The rows are grouped in 4 ways, from coarse to fine. Each group lies inside one group of the grouping before and may be the whole of it. The rows also spread widely along 15 directions, which tell nothing about the answers.
Some rows, each with its group in each grouping after it:
[-27  -9 -12  14  24  20  -7   1 -16  15  27  17 -19  22 -28   0  15 -14
  -6  -8  33 -15 -17   9   8]
zota Vum k_393 k_233
[ 31 -18  16  28   3  15 -19 -32  10  15  24  -9 -38 -24  -4 -14  16  18
  16  -2   8 -24   2 -12 -30]
fovo Sus k_210 k_563
[-11  -2  23 -10 -24  20 -12  51   9 -21  36  21  14 -19   9 -17  -9 -21
  -3  -6  21   3  24 -18 -15]
fovo Sus k_434 k_639
[ -1  32  11   6  10  -7   3  -3   9  22 -11 -25   5  22  11 -25  -4 -30
  15 -28  -3 -22  12  31  34]
kom zak k_256 k_112
[-13   3   1 -19 -10   9  30  26 -15  -4 -22  30   6  -5 -10   5 -39 -25
  13  17  13  -1 -16  16  15]
kom ruduz k_773 k_340
[ 11  10   2  31 -29 -25 -16 -10   8 -27   8 -15  -7  29  18 -22   4   4
   8   5  -1   4 -14   1  -2]
kom ruduz k_251 k_141
[ 17  42 -20   5  11 -17 -31 -60   4  16   4  -2  -4  10   4 -25   8  28
  45  16  -7   1 -28   7 -12]
kom ruduz k_251 k_836
[  5  -3   2  16  32  -1  -3 -16  -7  27  -8 -35   0  32   5   1  26 -16
 -15 -43 -21  -6  -6   6  32]
fovo Zelar k_839 k_512
[ 24 -10  -5  23  -5  -8  17  18  12  -5  28 -21   0  -4  -5  -4 -17 -11
 -16 -21   8  11 -26 -15  15]
zota pamu k_311 k_645
[ 41 -49   2 -27  -6  42  37  30 -31 -14   5  -5 -16 -42  12 -25 -26 -20
   9  26  -2  27   0 -34  -9]
zota sulit k_36 k_689
[ 23  -7 -28 -21   8   0  12 -11  -7  -3  22   8  -2 -12  -6 -37 -10  17
  24  18   4  16 -24 -20 -21]
zota Lar k_755 k_166
[-19 -15   8  12   5   7  -3   1   3   5  -7   0 -16  -1   3  32  18  -6
 -22   2   4 -17  29   8 -18]
kom Zeda k_391 k_443
[  1 -12  29  31  -5 -12  19   6   4  11 -34  -5 -37  21  -7   0 -14 -24
  -1 -15   1 -37  -7  31  34]
fovo zud k_273 k_373
[  9 -47   3 -25 -19  11  11  50 -11 -13 -23  -2  -3 -25  29  50 -17 -17
 -29   2 -32  29  15 -32   6]
fovo zud k_164 k_439
[  6 -16  20   0 -22  24 -14  17 -16  22  10  -8  -7 -33   9  32   9  -3
  -9   2 -19  -3  28  -8  -4]
kom zak k_256 k_402
[ -8   4  -9  -5  21   1   3  -3  13  39 -16 -16  -6   8  -2  19 -11  -6
  -9  -5 -15  -9   5  14  23]
kom ruduz k_170 k_362
[  2 -17  -7  -7  21  24  -6 -14 -32  -7  -2  11 -24 -21  15  18  10 -23
  11  37  -1  23  -9 -15 -17]
zota sulit k_36 k_756
[ 28 -33  13  40 -47  -7  36  -8  -1 -42 -24 -12 -35   4   0  12 -20   5
 -10  -3  23 -27 -18   9  -3]
fovo Sus k_424 k_620
[  6   5 -11  18  34 -52 -12 -29  47  -5 -11 -28  -7  19  33  27  33   4
 -28 -30 -33   4  18 -13 -18]
fovo Sus k_434 k_736
[  1  -6   3 -14   5 -27  44   9 -17   6 -37  14 -15  -4   2  25   5 -17
  -2 -47 -36 -35  26  24   6]
kom ruduz k_773 k_586
[ -9  -1 -30 -14  15   8  48 -39 -10  21 -35 -31  15   6  -5  14  -4  -5
 -21  15   8 -17  17  33   8]
fovo Sus k_210 k_309
[-31  30   4  -6 -32   0  -3  44 -47 -31  32  32  38  10   3   4   9 -41
   6 -27  13  11  -2   5  16]
kom Zeda k_391 k_443
[  8   7  58  16  10  20   2  10  13   3 -19  -6  20  -1   4   2  -5 -20
  -1 -14   7   3 -14  -1  20]
fovo Sus k_210 k_563
[-24   6   7  30 -21 -10  -6 -28 -22 -20 -30   2  -7  46  -2  34  28  12
 -12   2  10 -20 -15  31   6]
kom Zeda k_391 k_443
[ -2 -14  -8 -20  13   1  27   1  -2  14  -5  11   2  11 -20 -15   2  14
  -3 -10   1 -13  -2   3  -1]
fovo Sus k_434 k_736
[ 22   5 -41 -45   8  43  30 -25 -35   3  10  -4  57 -31 -14   3   1  34
  -3  -5  13  22 -17 -17 -20]
zota pamu k_311 k_645
[-18 -13   6  -6  10  -7  -8  -7   0  -7 -48   8 -27  20  25  24  16  -9
  -5  15 -23 -13  25  16 -13]
kom ruduz k_773 k_340
[-11 -11  50  14   3 -12  46  29   3 -15 -16   7  26   5  -8 -12   3 -29
 -23   0   7   0   8  10   3]
fovo Zelar k_839 k_512
[ 26   5 -21 -14 -30 -17  39  19   1  19  41 -23  25 -25 -17 -30 -23  14
  -9 -21 -10  -3  14  -1  11]
zota Vum k_393 k_233
[-18  27 -12 -32   8 -19   9  24  -3   5   6  11  50  12   0   2  -9  -8
  -9   3 -16  36 -14  -5  24]
zota Vum k_393 k_233
[  5  10 -14 -19   4 -30 -20  22  10   3   8   3   2  30  18 -20   7   4
  10 -37 -41   8  -1 -15  11]
kom ruduz k_251 k_141
[ 10  15   9  35 -21  -6  22 -18 -21  11  -3 -12   8   4 -21  22  -9  -6
   2  -4  13  -4 -43  21  32]
kom zak k_256 k_402
[-25 -15  -3 -26  12  15 -32  21 -19 -26 -30  23 -30  28  37  14   3 -32
   9  31 -13  15  -3  -2   4]
zota pamu k_311 k_645
[-27  34 -26 -23 -29  -6  19  25 -24 -30   5  42  31 -23   4  45 -26 -33
   6 -13  20   4  -8  11   3]
kom zak k_256 k_402
[-18 -27  20  21  48  11  -5  -1 -12  12 -21   8 -14  38  -8   6  26 -22
  -9  31   1  24 -31  -4   7]
kom ruduz k_773 k_340
[ 31 -10 -14 -19 -21  11  41   0  -4  20   2  -5  -6 -48 -13   7 -42   5
  10  -7   2 -18   0   1   4]
fovo Sus k_210 k_563
[  7 -17  -7 -14  28  14 -15  -8 -18   7  10  26  -1  13 -14  -8  37  28
   8 -38  -5  -1 -16 -25 -17]
fovo zud k_164 k_439
[-12  -8  -7   2 -15  -2   7 -13 -23  -4 -15   5 -10  20  -3  19  25  13
  -8 -12  -3 -25   9  20  -6]
kom zak k_256 k_112
[ 27  -3   1 -13 -26   1  -5  16  -1  46  20   7  -9 -39 -20  13 -21  32
  12 -16 -33 -13  -1  -9   6]
kom ruduz k_773 k_340
[ -9  26 -11   0 -16 -11  16   7 -24   1  14   5  46  -2 -11  18  -2  -9
  -7  -5  -2  21 -20   6  15]
kom ruduz k_773 k_340
[  2   5 -39  -3 -26  30 -15 -37 -30  18  33 -10 -19 -29  -6  19  11  22
   4   0  10 -28  19  12 -15]
zota sulit k_36 k_689

New rows. What belongs after each?
[ -5  -4 -23 -22  41 -14   4  -3  28  20   7  -4 -12 -40  21  22  -3 -22
 -10  14 -21   9  36 -12 -30]
zota Lar k_755 k_166
[ 24  21  19   1  -7 -14 -30 -13  -6  -2  11  -5  12  21   9 -35  23  27
  23 -13 -27  10 -23  -8   5]
zota pamu k_311 k_645
[-37  44   8 -43 -61   1  12  45  16 -42 -31  24  52   8  19   9 -56  -3
  -3  -3  17 -14  12  30  24]
zota Lar k_755 k_166
[ 38 -45 -20 -20 -18   1   5 -14 -18   9  -8  -7 -27 -22   5  16  13  47
  -3  -9 -37  -6  11 -24 -25]
fovo zud k_164 k_439
[ 27 -16  -4 -25  35 -26  38   4   7  17 -29  -6   2  27  -8 -21   1  21
  -4 -35 -39   6 -20  -9  21]
zota Vum k_393 k_233
[ 14  21  33 -18   6 -12   0  12  11  19  -6  15  -6  -8   0 -38 -13  -5
  34  -8 -24 -16   3  12  11]
zota pamu k_311 k_645
[ 30  14  20  -1   9  -7  -3 -23  10  25 -39 -27   1   4  15   4 -16   1
  16   7 -31  10 -23   3  32]
fovo Sus k_424 k_620
[-21 -14  22 -11  38  27 -12   6 -15  -9 -12   5  25   1  23  25  54 -17
 -25   2  -9  23  36 -18 -35]
kom Zeda k_391 k_443
[ 20  14  23  28  -2  -5  26 -22 -27  12  -6  -8   5 -29  -9  32  10 -17
   5 -22  -5 -10  -9  13   7]
kom Zeda k_391 k_443
[  8  11  -6  -3 -39 -41   9   0  13   5  14  -3  -2 -28   3  20  -7  25
 -11  -1 -32 -10  22   4  -9]
zota sulit k_36 k_756
[  7  16  -7  -8   9 -22  -5  -7 -37   1 -20 -17  -9  38  34  -8  26 -36
  20 -38 -44   1   2  13  35]
kom zak k_256 k_402
[-16  23  -8  29 -26 -37  -4 -21   4 -31 -20   1 -12  46  10  22  -3  -6
  -1  -8  10 -16 -28  27  23]
fovo Sus k_434 k_736
[ 29   0  12  17 -16  12  -7 -36 -27  12 -14 -34 -22 -10  18  -1   4  -8
  19   3 -16 -15   0  15  13]
fovo Zelar k_839 k_512
[-18   6  -8   7  30   4   9  -3   4  47   9  24 -11 -21 -37  35 -14 -18
   1 -13  16 -17 -19  11  17]
fovo zud k_164 k_439
[ -8   3  29 -18  -2  30  -6   5 -22  11 -38  28   2  -1  -3  15  -6   1
  19   9  -6  -8  -8  14   8]
kom ruduz k_773 k_340
[ -6  -3  10   2  31   6  11   7  -8  11   7 -14  22 -20  14  21  28 -43
 -24 -30 -10  10  35  -8  -4]
fovo zud k_164 k_439
[ 24 -16  -9  -1  26  19  14  17 -19   3  26  -1  -7   9  -9 -35  11 -16
  12 -58  10  -5 -13 -20   5]
kom Zeda k_391 k_443
[ 28 -16  21  14  10   7   8  11  -1   0  27   3  21 -11 -18  -4  26  25
 -11 -38  -1  14 -16 -35 -20]
kom Zeda k_391 k_443
[ 27  19  27   8  -2 -26  22   5  13   0  -9  -6  13 -37  16  -7 -21 -29
  15   2 -16  12   3  -2   3]
fovo zud k_273 k_373
[-21   3  -2 -17  35  48   5 -22 -33  13 -35  -7   5  -7  13  41  15 -37
 -10   2   8  -8  15  25   7]
zota pamu k_311 k_645
[-23 -18  22  12 -37  24 -16  38  -1 -15  -2   8  -7  12   5   8 -12 -13
 -17  11  22 -11   9   6  11]
fovo zud k_273 k_373
[-20 -27  -3  11  31 -11  -8  33  40   7   3  -9 -23  35   4   8   2 -15
 -38 -13  -4  -1   1  -8  12]
zota pamu k_311 k_645
[  5 -29 -16 -10  42  11  54  -4  -4  24   0   2   9 -30 -29  21  -2  -3
 -27  13  10  14  -4 -10 -17]
zota Vum k_393 k_233
[-15  -9 -20   2 -16   1   2  17  18  12  29 -10   5  25 -18 -20  -5  17
 -24 -24  17 -25   7   7   8]
fovo Zelar k_839 k_512
[ 23   0  27  24 -13 -20  21 -54  -8  17 -36 -53  16 -12  15  13  18  12
 -16  56 -33  14  11  19  -4]
fovo Zelar k_839 k_512
[  7 -17  15  21  15 -25  -8   7  22  42  31 -22  -5   7 -14 -10  27  14
 -25 -24 -31  -6  11 -12   3]
fovo Zelar k_839 k_512
[  7 -13 -25 -32  -2   5  -6  10  -7 -38   9  30   1  22  12 -37  17  25
  17 -17   8   2   0 -24 -38]
kom zak k_256 k_402
[-10   9  -4   4  -2  -3  21   0  -1   9   6  -4  11  -2  -7   1 -16 -23
  -4  13  15   0  -7  13  15]
fovo Sus k_210 k_563
[-51   7  -9 -38  15  17 -38  16  -2  52  -4   4  36  46 -11   1  13  20
 -18  34 -18  21   1   5  33]
fovo zud k_164 k_439
[-15  -7 -41 -14  -7  15 -39   8  27  13  49  -2  -2 -25   9  16 -15   9
 -12  48  15  24  13 -28 -27]
fovo Sus k_434 k_736
[ -7 -11  12  12   9  28 -44  15  16  13  17   0 -58  25   7 -38  -8 -21
  21  -5  20 -33   8  10  16]
zota Vum k_393 k_233
[  7 -13 -29 -42 -11 -24  12  15 -41 -34  -4  22  -6  -4  28   4   7  -6
  10  14 -42  33  -1 -22 -13]
zota sulit k_36 k_756
[-24  -4 -33  -5 -10 -41  27  32  16 -12  10  22 -14  10  -7  13 -30 -27
 -12   2   7  -6  -4   7   8]
fovo Sus k_424 k_620
[ -5 -11  36  42  53 -12  11 -24  -3  38   5 -25  -8   6  -5 -19  52 -36
 -13  27 -15   6  25  12 -14]
kom ruduz k_773 k_340
[ -2  13 -28 -31  15 -43  34   9  44   7 -15   0   3  10   8 -30 -24   0
   5  -4 -11 -12  24  12  -8]
kom zak k_256 k_112
[  7  19 -11 -23  30   9 -15 -13  15  22  -1   5   5  -9   2   5   3  14
  10 -36 -11 -12   0  -2  -3]
zota pamu k_311 k_645
[-24  24   3 -26  26  16   0   0   3 -12 -24  26  18   5   9   8  -5 -18
   7  -4  18  -3   5  12  -3]
zota Vum k_393 k_233
[ -4  22  -4   6  37 -19   5 -14  19   6  17   7  10  23 -13 -26  22   8
  -1 -48   6 -13 -10   1  -1]
zota sulit k_36 k_756
[  8   8  -8   0  25  -9 -16  12   9  15  41   2  33  31 -17 -41  25  23
  -1 -37  -9  23 -26 -28   1]
kom ruduz k_773 k_340
[ 22 -13 -37 -22  26  13 -39 -24  61  -5 -12 -27 -22  16  39 -10  -5  38
  -2 -17  -2  -5  16 -30 -30]
fovo Sus k_434 k_736
[ 17   8  19  22 -29 -14  -8  -2  -6 -25 -22 -14   2  12  25  13 -11 -14
   6   1  -9  17 -27  -2  26]
fovo zud k_164 k_439
[ -2  18  10  17 -26 -25  14   0  -9  -3  23  -6  -9 -23   9 -13  -1 -39
   9  -8  -2 -29  35  26  -4]
fovo Zelar k_839 k_512
[ -4 -14 -10   9  32  -6   7  -8 -19  15   2  12 -33  22 -12 -19  17 -20
  17   3  -3  -8 -12   8   0]
kom ruduz k_773 k_586
[-43  -9   8  14  11 -43  11  42  43  18 -13   1 -10  47  -9   6 -15 -20
 -34  24  -5   0   3  17  27]
kom Zeda k_391 k_443
[-15 -18  35  -5  44 -13  -3  38  23  -2  -9  28  -5  32   2 -21  11 -23
  -3   0 -10  20 -12 -21   4]
fovo Sus k_434 k_736
[-33 -19  -7 -15  18 -10 -19  -4 -12  -2  -6  19  -8  54  -2 -19  39  23
  -7  35 -15  11  -8   0 -12]
zota Lar k_755 k_166
[ 39   5  -7   2  50 -40   5 -10  39  10  -2 -11 -11 -11  23 -14  -6 -16
  19  -8 -29  31 -19 -31 -10]
kom zak k_256 k_402
[  1   0  37  25 -14  27   1  15  22 -10   4   2  11 -35   0  33 -13 -11
 -14  -2  34  -5   7  -4 -17]
kom zak k_256 k_112
[ 30  -1  10  17 -10  20   7 -25   1  41  19 -10 -13 -36 -32   8 -10  34
   5 -10   4 -22 -19   2   6]
zota sulit k_36 k_689
[ 27  -9  -6 -12  -9  34 -27  -2 -29  -3  13  -8   1  -9  19  -2  22  13
  11 -37 -17   0   9 -22 -12]
kom ruduz k_773 k_340
[ -1 -20 -18 -36 -27  -9  15  38  10  11  -5   7 -15 -15   9   3 -29   4
  -4  15 -22  -8  31  -1  -4]
kom zak k_256 k_402
[  7 -37  25  27  15   8  25 -10 -11   1 -16 -14  -3  19 -17   5  20   9
 -28  26   6  15 -23  -3   1]
zota Vum k_393 k_233
[ -1  12 -10  -4  -6   0 -45 -23 -37  -9   4  -2   5  28  24  -3  27   2
  20  22 -22  30 -27  -9   7]
fovo Zelar k_839 k_512
[-24  21   4   5  22  -1 -17 -20  12   0   6  24  -4 -17   3  13  -2 -18
  14  49  19  11  -9   6 -24]
zota Lar k_755 k_166
[  9  20 -13  18 -10  -8 -16 -46  -4 -15 -11 -20   7  -5  27  24   7   1
   8  48   2  27 -15   0 -17]
kom zak k_256 k_402
[-14 -16  13   3  -2  46   5  25  -2  20  20  25  -4 -23 -32   5 -17  -4
  -2   7  36 -16  -2   0 -10]
kom ruduz k_251 k_141
[-19  28 -26   0  39 -36 -17 -24  -7  12  -9 -11   2  45  20   8  34 -27
  -1 -42 -31  -3  -2  16  24]
fovo Zelar k_839 k_512
[-17   5 -18 -27 -18  15  18  29 -10 -12 -20  13 -15  14  11  -8 -36 -30
  12 -22  13 -35  20  28  20]
kom ruduz k_170 k_362
[-21  25  -4   7 -10 -17  23   9  16  12   4 -14  20  25 -15   8  -1   3
 -31 -70   4 -43  16  33  34]
zota sulit k_36 k_756
[-22 -15  35 -18  -1  60  16  26  -7   9  -7   8  36  -5 -16  -8  -8  -5
 -19  26  35   2  14   3   0]
fovo Sus k_434 k_736
[  2  41 -31 -18   1  19 -61 -22 -22  -5  34  -3  19   4  27  -3  20   3
  26 -17  -4  19  -6 -13  -1]
zota Vum k_393 k_233
[ 15   9  -6 -10 -30   1  -1 -13  -8  -9  14  -4  27 -14   3   4   5  30
  -1   0  -4   8   0 -11 -15]
fovo Sus k_434 k_736
[-10 -20 -17  -9  23   5  68 -24  27  37 -30 -18  38 -18 -35  35  -9  35
 -52  41  16   3  10  12 -24]
kom zak k_256 k_402
[-17  29   4   9  12  10 -14 -28  14  11  -8 -20  29 -13  17  37  18  -8
 -16  12   7   5  24  12 -15]
kom zak k_256 k_112
[  0   2 -31 -19   3   3  -9  -2 -15  11  20  11 -22  -6   5 -17 -20 -23
  31  35   3  11 -13  -4   5]
fovo Sus k_434 k_736
[ 19 -13   7  -7  -2  23 -11  -2 -11  22  -1 -22   3  27   0 -30  17  26
   4 -18 -14  -5  -3  -5  13]
kom zak k_256 k_402
[-38  44 -12 -12  23 -16   9  -7 -17  -7 -13  41  45  18 -13  25   6 -19
   6   2  10  19 -32  17   7]
kom ruduz k_773 k_340
[  3 -25 -29 -46  -2  44   1 -12 -37  40   3  -9   2 -18 -10   7  11  34
  -7  27 -19  -3  20   1 -11]
zota pamu k_311 k_645
[ 14   6  24 -13 -10  30  24   2 -21   0   8  27  27 -42 -21  -3 -16   1
  19  16  23   9 -18  -8 -12]
fovo Sus k_434 k_736
[ -9  20 -10   6   3 -19   6 -32 -19  19 -20  -5 -11  12  -1  23  14  -4
   8  -6 -14 -22   4  33  10]
kom Zeda k_391 k_443
[ -8  40 -31 -28  21  24 -13 -17   4  10   5   9  21 -31  15  21 -29 -30
  23   6  21  12  -9  -1   3]
fovo Sus k_210 k_563
[ -9   0 -17  -6 -39  -4  21   2   3 -16   5  14  28 -18 -16  36  -6  39
 -25   6  17  -5   6   0 -30]
kom Zeda k_391 k_443
[ 24  20  37  49 -31 -24  -5 -33   5   6   6 -20  -8 -19   1  10  -2  -1
  12  21  -4  -5 -18  12   6]
fovo Sus k_210 k_563
[  9  15  15   6 -30  13   0 -18 -49  13   8 -17  22 -22   1  15  10  -6
   5  37 -15  18  -8  14  13]
zota pamu k_311 k_645
[-18 -24  -5  -6  -8  14  46   6 -14 -12 -13  31   1 -26 -25  31 -13   1
 -14  39  34  -6   3   8 -33]
kom Zeda k_391 k_443
[ 15   1  38  44 -26   0   0  -7   5 -11 -12 -10  23   5  -9  20 -13  15
 -10  43  11  35 -56  -7  11]
kom ruduz k_773 k_340
[ 20  -9  14 -17   1  39 -16 -21 -34 -19 -27  -3  12   7  20  12  24  24
   8 -16 -13  13 -20 -17  -5]
zota Lar k_755 k_166
[-10   9  34   9 -43  34 -46   9 -28 -27  19  16  -6  22  11 -42  21   5
  30  13  24 -17  12   9 -13]
kom Zeda k_391 k_443
[ -3  23  -3 -24 -14  42 -19   8 -30   3  -3  18  21  21  -6 -16 -11   9
  31 -29  12  -8 -28   6  25]
kom ruduz k_251 k_141
[ 43  31  18   1 -53  -9 -25 -11 -15 -15  37  -6  49  -4  -3 -32  12  63
  21 -13 -17  26 -33 -24  -2]
zota Vum k_393 k_233
[-14 -11 -25   9   1   7  -4 -22  21  17   0 -32 -10   8   6  13   6  14
 -28  28   6 -12  32  13 -19]
kom ruduz k_170 k_362
[ -2  -4 -33   7  13   1 -15 -26  11   9  15 -19 -20  -6  14  11   1 -10
  -3  20   8   0   8  -3 -14]
fovo Sus k_210 k_309
[ 41   9  -5  22  -8  -9 -13 -23   9   4  27 -35   9  -2  10 -18  14  22
   8 -19  -9  13 -15 -20  -6]
kom zak k_256 k_112
[ 55 -30   8   9  16  40  37 -44  22  11 -34 -44  -6 -27  -1 -24 -27  26
   8  52  28  10 -16 -10 -25]
kom zak k_256 k_112
[ 15 -25 -15 -16   8 -14  22 -14 -16 -19 -35   0  -6  32  10 -15  13  16
   2  -2 -17   8 -15  -8  -3]
fovo zud k_164 k_439
[ -7  -3  26  28  19 -37  34 -14   2 -11 -29   0 -25  23   7 -28  19 -39
   6  13  -4 -22  21  33 -11]
kom ruduz k_773 k_340
[ 26  21  13  14  -1  33 -44 -37  -1  21  19  -2  -3 -37   1  22  14  26
  27 -15   7  -7 -11 -12 -21]
kom zak k_256 k_112
[ 14   4  29  28 -14  18 -16  -3   3 -12  -4 -22  16 -24  19  51  -7  -7
 -17   6   1  28 -26 -17   9]
zota Lar k_755 k_166
[ 24  -6  -3   5 -15 -31  27  -7  -3 -48 -20  -7   6 -12  30  23  -5 -15
  -6   6 -14  26 -11 -17 -15]
fovo Sus k_210 k_309
[ -3   6  15  12 -12 -43  -2  14  25  -5   0  -6   7  -3  21  20   8  -6
 -17   9 -29  14  18  -5 -10]
kom zak k_256 k_402
[  6  14 -26 -31 -40 -22  26  20 -29   4  57  39  34 -64 -21  10 -17   6
  13  18  -9  22  -4 -19 -23]
fovo Sus k_210 k_563
[  1  -8  15   8 -25  31   9  28 -64 -40   6  11  13 -12  18  30  -6 -63
   4  -1  16  32 -31 -12  25]
fovo Sus k_210 k_563
[  6   0 -59 -26 -65   9  -4  -8 -29 -41  15 -26  -1  -9  46  -6  -3   0
   2  12   3 -10  51   7 -29]
kom zak k_256 k_402
[-23  23  15  22  30  21 -24 -51 -24  12 -37 -19 -10  38  19  23  35 -35
   6 -11   5 -21  -2  38  26]
fovo Sus k_210 k_563
[ 36  15  16   0 -12 -22  -4  25 -25  -8  11 -19  10  10  30 -24   8 -30
  24 -49 -42  22 -13 -16  34]
kom zak k_256 k_112
[-15  -1 -10   6 -35  -8  -6 -14 -12 -35 -12  24 -34  21   4   2  -7  11
  13  34  15 -17 -15  19  -7]
zota sulit k_36 k_689
